The groups are shells around one centre, one inside the other: the same stretched ball of 5 dimensions in 6 sizes.
Some rows, each with its group after it:
[ 0.95  0.09  0.86  3.32  4.02 -1.62 -3.66 -0.31  1.72  2.66 -0.30  1.16
  1.01 -1.03 -0.68  0.21  0.49]
(2)
[ 3.72 -0.54  0.74  1.78  2.51  0.31 -2.61 -0.89  0.33  2.76  0.54 -0.50
  0.67 -0.21  0.12 -1.72  0.46]
(4)
[ 1.76 -0.40  1.94 -0.55  1.92 -2.67 -1.82 -1.76  1.18  1.37  2.80  0.24
  0.35 -0.15  1.26 -1.15 -0.02]
(0)
[ 2.91 -0.30 -0.11  4.03  3.62  0.09 -3.27 -0.45  1.41  2.95 -0.77  0.63
  0.56 -1.54 -1.43 -0.53  0.39]
(5)
[ 1.29 -1.09  0.37  2.97  2.83 -1.86 -2.62 -1.10  1.45  2.50 -0.32  0.96
  0.50 -1.83 -1.29  0.12 -0.09]
(3)
[ 0.75 -2.30  2.07  0.22  1.74 -2.10 -1.85 -1.62  0.37  2.29  0.82 -0.86
  0.60 -0.76  0.62 -0.63 -0.48]
(3)
[ 0.48 -3.26  1.01  2.14  1.80 -1.73 -1.95 -1.53  0.36  2.95 -1.11 -0.59
  0.54 -2.04 -1.11  0.12 -0.76]
(4)
[ 3.09 -0.91  0.38  1.32  1.78 -1.45 -1.62 -1.83  1.27  1.81  1.48  0.48
 -0.12 -1.47 -0.51 -1.11 -0.23]
(2)
[ 1.24 -2.20  0.65  4.12  3.50  0.14 -3.30 -0.34  0.67  3.64 -2.28 -0.62
  0.89 -1.88 -1.45  0.07 -0.11]
(2)
[ 2.97 -1.05  0.86  1.39  2.05 -0.57 -2.26 -1.23  0.27  2.62  0.59 -0.35
  0.64 -0.42  0.04 -1.37  0.19]
(3)
[ 1.84 -0.64  1.60  0.44  2.09 -1.85 -2.38 -1.24  0.39  2.30  1.32 -0.01
  0.93  0.21  0.83 -1.10  0.31]
(0)
[ 0.86 -1.25  1.81  1.25  2.77 -1.81 -2.62 -1.05  0.96  2.36  0.61 -0.22
  0.76 -0.74  0.39 -0.40 -0.08]
(3)
[ 0.31 -2.17  0.49  4.23  3.44 -1.17 -3.14 -0.61  1.25  3.27 -2.11  0.27
  0.74 -2.46 -1.91  0.77 -0.33]
(2)
[-0.48 -1.25  1.15  3.78  4.08 -1.96 -3.62 -0.33  1.72  2.94 -1.38  0.72
  1.00 -1.88 -1.15  1.00 -0.04]
(2)
[ 0.42 -2.32  1.69 -0.19  0.95 -3.42 -1.33 -2.15  0.36  1.98  1.20  0.01
  0.54 -0.88  0.27 -0.35 -0.58]
(1)
[ 2.51 -0.78  0.85  0.75  1.61 -1.88 -1.92 -1.62  0.51  2.16  1.34  0.40
  0.58 -0.36  0.11 -1.15  0.14]
(5)
[ 3.55 -0.69  0.52  0.97  1.74 -1.11 -1.62 -1.80  1.10  1.81  1.80  0.25
 -0.07 -1.06 -0.13 -1.49 -0.09]
(5)
[ 3.49 -0.09  0.61  2.07  2.89 -0.13 -2.70 -0.89  1.04  2.41  0.87  0.10
  0.46 -0.61 -0.09 -1.40  0.40]
(5)
[ 1.70 -0.03  0.30  4.15  4.17 -0.77 -3.69 -0.21  1.77  2.87 -0.83  1.08
  0.82 -1.50 -1.28  0.10  0.46]
(5)
[ 2.42 -1.04  0.47  2.76  2.70 -0.47 -2.83 -0.78  0.46  3.07 -0.59  0.05
  0.87 -0.85 -0.76 -0.75  0.30]
(1)
[ 0.39 -2.70  2.46 -0.50  1.39 -2.54 -1.48 -1.93  0.39  2.02  1.28 -1.11
  0.43 -0.85  0.96 -0.63 -0.76]
(0)
[-0.37 -2.95  1.27  1.99  2.01 -2.67 -2.07 -1.52  0.71  2.70 -0.83 -0.05
  0.64 -2.01 -0.98  0.55 -0.73]
(0)
[ 2.07 -2.18  1.50 -0.75  0.64 -2.51 -0.70 -2.57  0.72  1.43  2.35 -0.45
 -0.23 -1.20  0.53 -1.23 -0.81]
(3)
[ 1.27 -1.60  0.92  1.13  1.61 -2.58 -1.84 -1.73  0.70  2.23  0.64  0.49
  0.54 -1.11 -0.41 -0.38 -0.25]
(3)
[ 2.12 -1.21  1.89 -1.32  0.78 -2.61 -1.24 -2.15  0.10  1.67  2.64 -0.30
  0.52  0.30  1.40 -1.59 -0.10]
(0)
[ 2.30 -0.80  0.23  2.70  2.58 -1.21 -2.58 -1.07  1.01  2.62 -0.08  0.71
  0.59 -1.27 -1.01 -0.50  0.16]
(1)
[ 2.66 -2.54  0.31  2.64  2.06 -0.11 -1.84 -1.50  0.81  2.73 -0.56 -0.72
 -0.06 -2.34 -1.31 -0.75 -0.65]
(5)
[ 0.83 -2.97  2.13 -0.69  0.87 -2.63 -0.97 -2.34  0.41  1.81  1.55 -1.04
  0.11 -1.20  0.69 -0.78 -0.97]
(1)
[ 0.82 -1.22  2.46 -0.84  1.77 -2.96 -1.77 -1.80  0.87  1.56  2.39 -0.27
  0.50 -0.19  1.45 -0.85 -0.27]
(4)
[ 4.23 -1.35  0.30  1.81  2.04  0.38 -1.66 -1.62  1.11  2.14  1.02 -0.63
 -0.39 -1.74 -0.56 -1.70 -0.35]
(2)
[ 3.75 -0.65  0.14  2.86  2.90  0.41 -2.58 -0.93  1.15  2.60  0.18 -0.07
  0.19 -1.38 -0.82 -1.26  0.15]
(3)
[ 1.88 -2.19  0.40  1.87  1.61 -1.79 -1.53 -1.90  1.05  2.22  0.26  0.20
 -0.02 -2.18 -1.17 -0.38 -0.66]
(4)
[ 2.84 -2.57  1.27 -0.79  0.32 -1.84 -0.33 -2.79  0.63  1.40  2.40 -0.89
 -0.55 -1.52  0.37 -1.61 -1.03]
(4)
[-0.29 -1.57  2.05  0.96  2.64 -3.06 -2.35 -1.37  1.44  1.97  0.88  0.21
  0.57 -1.27  0.27  0.22 -0.43]
(1)
[-0.15 -2.45  1.47  2.40  2.71 -1.84 -2.76 -0.92  0.57  3.07 -1.17 -0.34
  1.00 -1.45 -0.66  0.36 -0.34]
(5)
[-0.17 -1.02  0.98  2.79  3.33 -3.01 -2.76 -1.11  2.25  2.04  0.08  1.35
  0.39 -2.22 -1.09  0.87 -0.34]
(0)
[ 3.60 -0.72  0.62  0.24  1.19 -1.56 -1.28 -2.08  0.82  1.65  2.28  0.28
 -0.04 -0.71  0.18 -1.69 -0.09]
(4)
[-0.35 -2.08  1.20  2.00  2.29 -3.09 -2.33 -1.40  1.05  2.48 -0.37  0.62
  0.74 -1.70 -0.84  0.62 -0.45]
(1)
[ 0.21 -1.42  1.98  1.17  2.67 -2.28 -2.72 -1.01  0.70  2.53  0.32 -0.14
  1.05 -0.52  0.43 -0.15 -0.01]
(2)
[ 0.27 -1.43  1.57  0.49  1.93 -3.65 -1.67 -1.98  1.70  1.42  1.72  0.78
  0.12 -1.58  0.03  0.06 -0.61]
(1)
[ 1.69 -0.34  0.11  4.13  3.72 -0.87 -3.59 -0.29  1.26  3.14 -1.24  1.06
  1.04 -1.30 -1.47  0.08  0.52]
(0)
[ 1.89 -3.54  1.71 -0.15  0.65 -1.20 -0.92 -2.22 -0.25  2.38  0.71 -1.83
  0.11 -1.26  0.33 -1.27 -0.96]
(4)

New rows, each followed by its group:
[ 1.94 -1.75  0.21  4.06  3.22  0.10 -3.16 -0.48  0.65  3.52 -1.93 -0.20
  0.84 -1.72 -1.60 -0.19  0.06]
(5)
[ 0.96 -0.82  1.67 -0.21  1.59 -3.47 -1.77 -1.86  0.95  1.60  2.12  0.72
  0.58 -0.36  0.69 -0.59 -0.09]
(3)
[ 1.10 -1.04  1.60  1.77  3.22 -1.53 -2.70 -0.99  1.59  2.16  0.67 -0.04
  0.42 -1.30  0.09 -0.30 -0.18]
(1)
[ 0.26 -0.61  1.49  1.28  2.61 -3.15 -2.70 -1.14  1.13  2.19  0.78  1.01
  1.01 -0.51  0.10  0.07  0.18]
(1)
[ 0.03 -2.32  1.36  1.23  1.69 -2.97 -2.00 -1.58  0.45  2.54 -0.09  0.18
  0.84 -1.19 -0.42  0.15 -0.42]
(5)
[ 2.65 -0.18  0.16  2.79  2.96 -1.10 -2.71 -0.99  1.50  2.36  0.40  1.01
  0.42 -1.31 -0.94 -0.59  0.26]
(5)
[ 2.86 -0.69  0.49  1.49  2.01 -1.41 -1.99 -1.54  1.03  2.10  1.14  0.51
  0.27 -1.01 -0.38 -1.05  0.03]
(3)
[ 1.31 -0.20  0.33  3.54  3.53 -1.62 -3.37 -0.52  1.44  2.80 -0.62  1.34
  0.96 -1.23 -1.21  0.18  0.44]
(2)
[ 3.20 -1.58  0.18  1.98  1.81 -0.66 -1.73 -1.65  0.86  2.35  0.45 -0.06
 -0.02 -1.70 -0.93 -1.09 -0.31]
(5)
[ 1.49 -3.20  0.71  2.66  1.99 -0.52 -2.10 -1.30  0.18  3.23 -1.47 -1.00
  0.48 -2.03 -1.26 -0.32 -0.63]
(4)
[ 3.89 -1.69  0.52  2.50  2.57  1.19 -2.29 -1.04  0.62  2.85 -0.15 -1.24
  0.08 -1.47 -0.57 -1.58 -0.17]
(1)
[ 0.78 -0.98  1.45  0.80  2.00 -2.85 -2.36 -1.34  0.52  2.32  0.83  0.57
  1.04 -0.23  0.27 -0.37  0.16]
(5)
[ 1.90 -1.16  0.74  1.13  1.80 -2.37 -1.67 -1.87  1.36  1.77  1.37  0.69
  0.06 -1.50 -0.44 -0.57 -0.34]
(3)
[ 3.05 -0.88  0.17  2.24  2.20 -0.81 -2.25 -1.29  0.79  2.53  0.32  0.37
  0.41 -1.13 -0.81 -1.00  0.12]
(5)
[ 0.74 -1.68  2.09  0.51  2.20 -2.02 -2.32 -1.27  0.43  2.40  0.75 -0.58
  0.88 -0.38  0.76 -0.60 -0.13]
(2)
[ 2.68 -1.03  0.78  3.52  3.95  0.80 -3.18 -0.41  1.56  2.82 -0.54 -0.63
  0.24 -1.81 -0.74 -0.71 -0.03]
(4)
[ 1.15 -0.78  2.30 -0.94  1.71 -3.06 -1.78 -1.81  0.88  1.47  2.68  0.03
  0.55  0.06  1.51 -1.01 -0.08]
(4)
[ 1.89 -3.24  2.13 -1.05  0.57 -1.63 -0.67 -2.47  0.12  1.82  1.81 -1.81
 -0.15 -1.14  0.94 -1.46 -1.06]
(4)
[ 2.23 -1.64  1.77 -0.60  1.39 -2.11 -1.01 -2.32  1.38  1.15  2.80 -0.51
 -0.44 -1.33  0.82 -1.29 -0.78]
(0)
[ 1.78 -0.34  1.36  1.83  3.15 -1.10 -3.09 -0.65  0.86  2.61  0.46  0.10
  1.00 -0.23  0.29 -0.74  0.45]
(0)
[ 1.26 -2.79  1.62 -0.92  0.33 -3.24 -0.42 -2.84  0.75  1.34  2.20 -0.39
 -0.29 -1.59  0.32 -0.82 -1.12]
(4)
[ 1.72 -0.55  0.94  1.23  2.37 -2.52 -1.99 -1.66  1.85  1.55  1.73  0.98
  0.05 -1.44 -0.22 -0.45 -0.21]
(1)
[ 2.10 -1.87  0.21  2.83  2.32 -0.97 -2.14 -1.36  1.08  2.63 -0.48  0.15
  0.18 -2.14 -1.41 -0.35 -0.40]
(1)
[ 3.18 -2.18  1.15 -0.20  0.74 -1.06 -0.95 -2.24  0.15  1.98  1.69 -1.02
 -0.05 -0.89  0.39 -1.78 -0.54]
(3)
[ 0.16 -1.37  0.86  3.90  3.91 -1.51 -3.39 -0.46  1.74  2.90 -1.33  0.58
  0.75 -2.13 -1.37  0.77 -0.14]
(3)
[ 3.04 -2.00  0.30  2.36  1.99 -0.05 -2.02 -1.36  0.45  2.83 -0.35 -0.60
  0.25 -1.59 -0.97 -1.07 -0.26]
(3)
[ 1.26 -1.08  1.99  0.14  2.29 -2.34 -1.93 -1.64  1.42  1.56  2.06 -0.11
  0.19 -0.90  0.84 -0.73 -0.35]
(5)
[ 2.39 -1.84  0.37  4.30  3.67  1.04 -3.28 -0.31  0.87  3.53 -1.95 -0.79
  0.59 -1.98 -1.46 -0.43 -0.05]
(5)
[-0.38 -1.93  1.49  1.34  2.08 -3.36 -2.23 -1.48  0.89  2.35  0.11  0.56
  0.84 -1.26 -0.37  0.42 -0.36]
(3)
[ 0.62 -0.30  1.03  2.10  2.99 -2.75 -2.94 -0.94  1.40  2.30  0.43  1.31
  0.94 -0.82 -0.38  0.16  0.28]
(1)
[ 1.73 -0.54  0.59  3.49  3.88 -0.84 -3.12 -0.65  2.13  2.40 -0.14  0.65
  0.27 -2.03 -1.06 -0.02 -0.02]
(1)
[ 1.29 -2.51  2.23 -0.69  1.12 -2.06 -1.32 -2.02  0.14  2.02  1.55 -1.23
  0.38 -0.58  1.05 -1.13 -0.62]
(5)
[ 4.02 -0.90  0.46  1.97  2.49  0.36 -2.06 -1.32  1.22  2.19  1.00 -0.47
 -0.18 -1.45 -0.37 -1.60 -0.13]
(1)
[ 1.01 -2.74  1.64  1.25  2.20 -1.50 -1.68 -1.73  1.35  2.03  0.55 -0.92
 -0.19 -2.29 -0.23 -0.33 -1.02]
(0)
[ 1.65 -2.78  0.97  0.71  1.07 -2.17 -0.93 -2.38  1.02  1.81  1.03 -0.34
 -0.34 -2.26 -0.59 -0.58 -1.06]
(4)
[ 1.51 -3.21  1.21  1.59  1.79 -0.96 -1.53 -1.78  0.78  2.45 -0.11 -1.19
 -0.10 -2.33 -0.65 -0.51 -1.02]
(5)
[ 2.50 -0.53  0.84  2.49  3.38 -0.56 -2.70 -0.92  1.86  2.14  0.72  0.16
  0.09 -1.61 -0.42 -0.71 -0.05]
(1)
[ 2.42 -1.97  0.26  3.49  3.00  0.04 -2.42 -1.07  1.48  2.70 -0.77 -0.34
 -0.07 -2.63 -1.54 -0.39 -0.51]
(1)
[ 3.82 -0.21  0.40  2.06  2.76 -0.12 -2.36 -1.15  1.40  2.14  1.17  0.16
  0.06 -1.11 -0.32 -1.44  0.18]
(5)
[ 0.58 -2.74  1.88  1.36  2.28 -1.32 -2.24 -1.25  0.42  2.77 -0.32 -1.18
  0.64 -1.30  0.04 -0.32 -0.56]
(2)
[ 0.90 -1.68  0.61  4.07  3.84 -0.81 -3.09 -0.64  1.95  2.79 -1.25  0.22
  0.29 -2.70 -1.62  0.50 -0.40]
(5)
[ 1.84 -1.07  1.38  2.08  3.32 -0.72 -2.65 -0.96  1.68  2.19  0.62 -0.35
  0.17 -1.57 -0.08 -0.59 -0.24]
(2)
[ 2.15 -1.87  1.79 -1.29  0.47 -2.52 -0.88 -2.41  0.12  1.64  2.48 -0.58
  0.25 -0.24  1.11 -1.55 -0.43]
(1)
[ 0.80 -1.47  2.07  0.56  2.40 -2.11 -2.28 -1.33  0.90  2.11  1.12 -0.40
  0.61 -0.69  0.71 -0.54 -0.24]
(1)
[ 0.35 -1.73  2.32 -1.74  0.59 -4.34 -0.99 -2.50  0.50  1.30  2.78  0.18
  0.48 -0.18  1.32 -0.71 -0.50]
(0)
[ 3.14 -2.09  0.64  2.96  2.78  1.15 -2.59 -0.79  0.39  3.25 -1.00 -1.38
  0.39 -1.52 -0.78 -1.18 -0.17]
(5)
[ 0.78 -1.12  0.80  1.82  2.31 -2.96 -2.16 -1.54  1.54  2.00  0.64  1.16
  0.40 -1.63 -0.78  0.15 -0.26]
(1)
[ 3.28 -0.84  0.25  3.65  3.46  0.91 -3.19 -0.40  0.88  3.20 -0.90 -0.34
  0.60 -1.27 -0.99 -0.98  0.32]
(1)
[ 2.35 -1.23  0.58  1.16  1.61 -1.99 -1.62 -1.86  1.04  1.94  1.21  0.51
  0.12 -1.35 -0.48 -0.82 -0.27]
(1)
[ 0.80 -1.77  0.72  2.86  2.95 -1.90 -2.35 -1.31  1.94  2.22 -0.19  0.53
  0.05 -2.62 -1.30  0.36 -0.62]
(5)
[ 0.95 -1.73  1.27  2.57  3.02 -0.96 -3.00 -0.67  0.56  3.11 -0.92 -0.41
  1.00 -1.06 -0.46 -0.18  0.00]
(3)
[ 3.36 -2.28  0.38  2.30  1.89  0.47 -1.96 -1.34  0.17  3.01 -0.51 -1.08
  0.25 -1.51 -0.87 -1.32 -0.30]
(5)
[ 3.50 -1.29 -0.10  3.72  3.09  0.82 -2.67 -0.82  1.18  2.93 -0.79 -0.27
  0.10 -2.06 -1.47 -0.91 -0.08]
(1)
[ 0.98 -0.07  1.42  1.79  3.26 -2.15 -3.11 -0.74  1.34  2.30  0.74  0.81
  0.98 -0.43  0.20 -0.23  0.41]
(2)
[-0.74 -1.74  2.34  0.04  2.07 -3.96 -1.94 -1.75  1.31  1.67  1.47  0.32
  0.57 -1.06  0.63  0.24 -0.56]
(2)
[ 0.81 -2.03  1.56 -0.80  0.58 -3.93 -0.81 -2.62  0.80  1.36  2.24  0.39
  0.10 -1.10  0.37 -0.54 -0.74]
(0)
